All groups share one centre, and each spreads out both ways along 6 directions, with some noise.
Known rows, each followed by its group:
[ -2  24 -16  34 -27  37 -33  -1 -54  10 -15  16  29  53] -> K757
[-14 -21   0  47  10 -20 -13  10   0  -2   2   7  35  -1] -> K146
[ 20   2  11 -44 -17  35  19 -20  12   6  24 -20 -37 -20] -> K146
[  3 -18 -22  38  17 -33   8  -5  14 -31   6 -13  29  13] -> K328
[-12   0 -23 -38  -4 -15 -32  32  41  22 -61  28 -25  -5] -> K328
[-19  15 -33  -8 -30  -5 -15  12 -15   8 -15  14   2  44] -> K328
[ -4  15   6  28  12 -20  39   3 -44 -48  33 -25  16  27] -> K328
[ -9  -5 -24  37 -30  20 -14  10 -31  19 -23  -5  33  38] -> K757
[ 11 -16 -14  18 -10   9 -21 -26   4  12   6   4  30   5] -> K328
[ -4   3   7   9 -12  35 -16  -6  -4  17  14  -1 -16   9] -> K757
[  2   2  19 -13 -15  29   9  -3 -18  16  17 -14 -13 -12] -> K328
[ -9   6 -22  25  21 -30 -20   1  -9 -18 -17  12  24  33] -> K757
[ -4   8 -37  11   8 -39 -16   8   7 -26 -25  22  24  32] -> K328
[  0   2   5  23 -24  56 -25  -9 -14  25  14   0  -8  15] -> K757
[ 17  -5   8 -18 -17  -4   0  -8   9  30 -29  35  31 -42] -> K803
[-24   4  -6  11  44 -42 -13   6  23 -22   7   7 -24  16] -> K757
[  5  10 -34 -31 -14   1  -6   2 -10  10 -43  -4  -2  27] -> K146
[-20 -12 -13  -7 -37  15   8  -2 -19  50  -9 -23  -5  21] -> K803
[  8   8  36 -51  20  18 -10  22  -9  28 -40   5 -28 -46] -> K328
[ 20 -12  34  -3   4  35   9 -19  -4   8  30 -18  -3 -37] -> K328
[ 10  -1  -5  17  53 -50   9  15  28 -62 -13   4  14 -14] -> K803
[ 12   9  24  38  21  -7 -15 -26 -24 -28  48  29  43  -9] -> K146
[-20 -12 -22  22   6 -33 -14  43  26 -36   1   2   3  11] -> K803
[ -6  11  -3  32  14 -31  -5 -10 -31 -28  25  17  41  22] -> K146
[ -4  17  -5  12   5   9 -30 -11 -18   0   6  17   2  26] -> K757
[ -8   2 -21  14  13 -26  -4   8  -9 -22 -11  -5  14  27] -> K803
[ 11   6 -14  31  14  -7 -11   1 -14 -23 -20  11  35  16] -> K757
[ 10 -29   4   7 -24  30 -30  -2  34  17  25  11   9 -36] -> K803
[-31   5 -15 -23 -34   4  15  40 -10  22 -22 -18 -33  26] -> K146
[  5  -9  -3   4 -19   5   9 -43 -14   9  56 -16  15  10] -> K146
[-23  15  -4   1 -28  19   6  29 -22   8  -5  -8 -21  31] -> K757
[ 24   3 -26 -45   3  -1   8 -14  17  -9 -31 -16 -16   5] -> K146
[ -7 -10  -6 -15   1  -2   9  37  27   4 -41 -15 -28 -11] -> K146
[ -2  36   6 -27 -14  14   0  15 -27 -14  10  12 -23  17] -> K803
[ -3   0   4  -5 -17  36  -4  -4  -6   9  27 -21 -26  12] -> K803
[  1 -12 -17  28  30 -39 -17  19  27 -51  -2  11  21  -1] -> K803

New rows, each followed by its group:
[ -5  23  15 -44 -12  17   9  28   1   2  -3   6 -48  -9] -> K328
[  5  21  -2 -24  -3 -17  27 -19 -42  26 -45   5  19  14] -> K803
[  9 -28  -6  23  -1  28 -25 -22  18   5  30 -21   6  -3] -> K803
[  1 -13 -18 -13 -21  14 -26  -3  27  28 -15  13  -5  -4] -> K328
[  4 -29 -38  22   4 -28 -11  -3  71 -20  -5   8   7  -2] -> K328
[-14 -15 -22  22  -1 -22   7   9  -6  -2 -10 -16  21  21] -> K328
[ 22   1 -16 -27 -33  44 -26 -32 -15  37 -12   2   8   9] -> K146
[-15 -10 -41 -19 -17 -28  23   0  -1   4 -13 -33  -4  37] -> K146
[-42 -12 -17  10 -12 -19  20  45   9   8 -14 -28 -31  28] -> K757
[  2 -11   5  43   5  -8 -16 -31 -20  -8  43  13  50   4] -> K146
[-16   4  14 -31 -34  33  15  20  -6  28  12 -19 -45  -3] -> K328
[-20 -13 -23 -31 -16 -14  35  25  22   7 -17 -41 -39  11] -> K146
[-13   1  -8 -17 -33  11  11  -3 -28  46 -19 -11   3  16] -> K803
[ 32 -33  -4 -14  -8  39  -8 -38  38  26   2 -21  -3 -36] -> K146
[ 30  17  26 -18  20  19   0  -6  10 -27   9  13 -16 -35] -> K146
[ -5  -1  -1 -20 -38  31   2  -7 -20  46  -1  -7  -6   9] -> K803
[-15   7   3  42  28  -7   4  30  11 -36  -7  -6 -23  20] -> K757
[ 13  20   0 -26  19 -13  17   6   5 -34  -8  -2 -19  -2] -> K146
[ 12  13   6 -15  27 -43  34   5   0 -17 -39  11  14 -19] -> K803
[  0 -25  12   3  16 -10  20  22  50 -18   8 -18 -23 -39] -> K803
[ 17  14  -4  -3  16 -23   8   4 -13 -36 -17  12  26  -1] -> K757
[ 10 -11  -6  -1  18 -12 -17  -3  11   2 -26   8  18 -13] -> K328
[ 12  -8  -9  21  27 -24 -12 -12 -11 -18 -14   3  43   4] -> K328
[  5 -11  10  17  16  -2 -10  12  17  -7 -11   5   7 -21] -> K146
[-33   0 -16  -3 -26   5   1  37  -5   3  11 -20 -30  32] -> K803
[  3  -6  -5  22  28 -33   1   1   8 -30  -1   3  24  -3] -> K146
[-18 -30 -29 -10 -45  -5  10  12  -7  42 -19 -25  19  10] -> K757
[-17  14 -13  -5  19 -46  35  23 -15 -19 -35 -15  -6  25] -> K803
[-25 -28   0  26  -4 -20  22  17  17   2  22 -25  -3  -6] -> K146
[  5  24  -4 -54   2   3  24  30  13 -17 -34 -12 -52  -3] -> K146
[  8  -6  -4  16   8  37 -20 -30 -13 -11  40 -34 -13  28] -> K803
[ 20  29  -9 -12  30 -27   0 -11 -15 -48  -4  19  16  12] -> K146
[ 12  16   1  -7  12  -5 -13  -6 -15 -13 -11  16  16   1] -> K328
[ 18 -23  -6  -3 -35  13  37  18  -3   3 -25 -30  29 -26] -> K757
[-18   4   4 -15  12 -25  21  38  -6  -7 -25 -16 -20   0] -> K328
[ -4  -9  -8  10  14 -11   4   1   6 -11  -1 -19   1  10] -> K803
[-12  -7  10 -30 -38   8  25  22  10  41 -16   1 -18 -26] -> K803
[ -1 -16  -8  -8 -13  11 -12   1  18  23  -9  -2  -4  -8] -> K328
[ 14  -8 -10   8  20 -38   3  -7   9  -9 -35  21  43 -17] -> K803
[-39 -22 -35 -20 -34 -27   1  15  -5  44 -12 -21   0  31] -> K757
[ -6   2 -45   0 -16 -19 -24   2  26  -6 -17  25   7  29] -> K328
[ -2 -10 -37  32  13 -43   0  -1  23 -38  -4   2  29  23] -> K328
[ 50  17  -1  -4  -8   7  22   0 -36 -42 -32  10  64 -18] -> K757
[-11  -5 -11   1   7 -43  16  30  14 -11 -32   5  11  -5] -> K803
[  1  36  11 -36 -17  -6   9  22 -23  -1 -21  38  -1  -7] -> K803
[  2  16  14 -32 -27  34  16  -9 -26  31   3  -7 -23   1] -> K803
[-26   3   3  10  -7 -18  19  25 -11  -7  18  -8  -9  14] -> K146
[ -9 -25 -16   3 -21 -22   0  10  15  32 -35  11  32 -16] -> K803
[  3   3   2 -11  -3 -32  -1  28  19 -11 -28  41  22 -34] -> K803
[ 10 -18   3  28  10  -8  -7 -28   2  -8  33   1  35  -9] -> K146
[-15 -18 -30  -9 -27  -2 -12  14  44  23 -18   4 -19   7] -> K328
[ 25 -20   3  44  17   8  11   3  20 -31 -15 -14  28 -25] -> K757
[-18 -24 -51  47 -32 -17  -3 -12   7  -2  17 -13  36  52] -> K328
[  4   7  -6 -54   8 -55  44  25   3 -31 -18  -9  -2 -21] -> K757
[-19 -10 -10  30  -5 -24   4 -11 -18   0  32  -6  31  22] -> K146
[ -1  30  10 -27  -8  19  13   3 -31  -5   9  -9 -30  20] -> K803
[ -7 -21   0  -3 -20   6   2  12  22  20   0  -6  -5 -17] -> K803
[ -7   9  -6  -6 -16  -6 -17  26   2 -10  -1  25   6  -2] -> K803
[ 12  27  12 -25 -15  25  11   0  12 -23  32  11 -41  -8] -> K328
[ -7  -3 -16  12  -7 -11  -4   2 -22   2  -7  -6  22  24] -> K328
[-28   1   5  26  22  10 -34  -4  18   8  24   5 -40  27] -> K757
[  2  20  25 -37 -12  30  31   3 -14   6  15 -20 -50  -6] -> K803
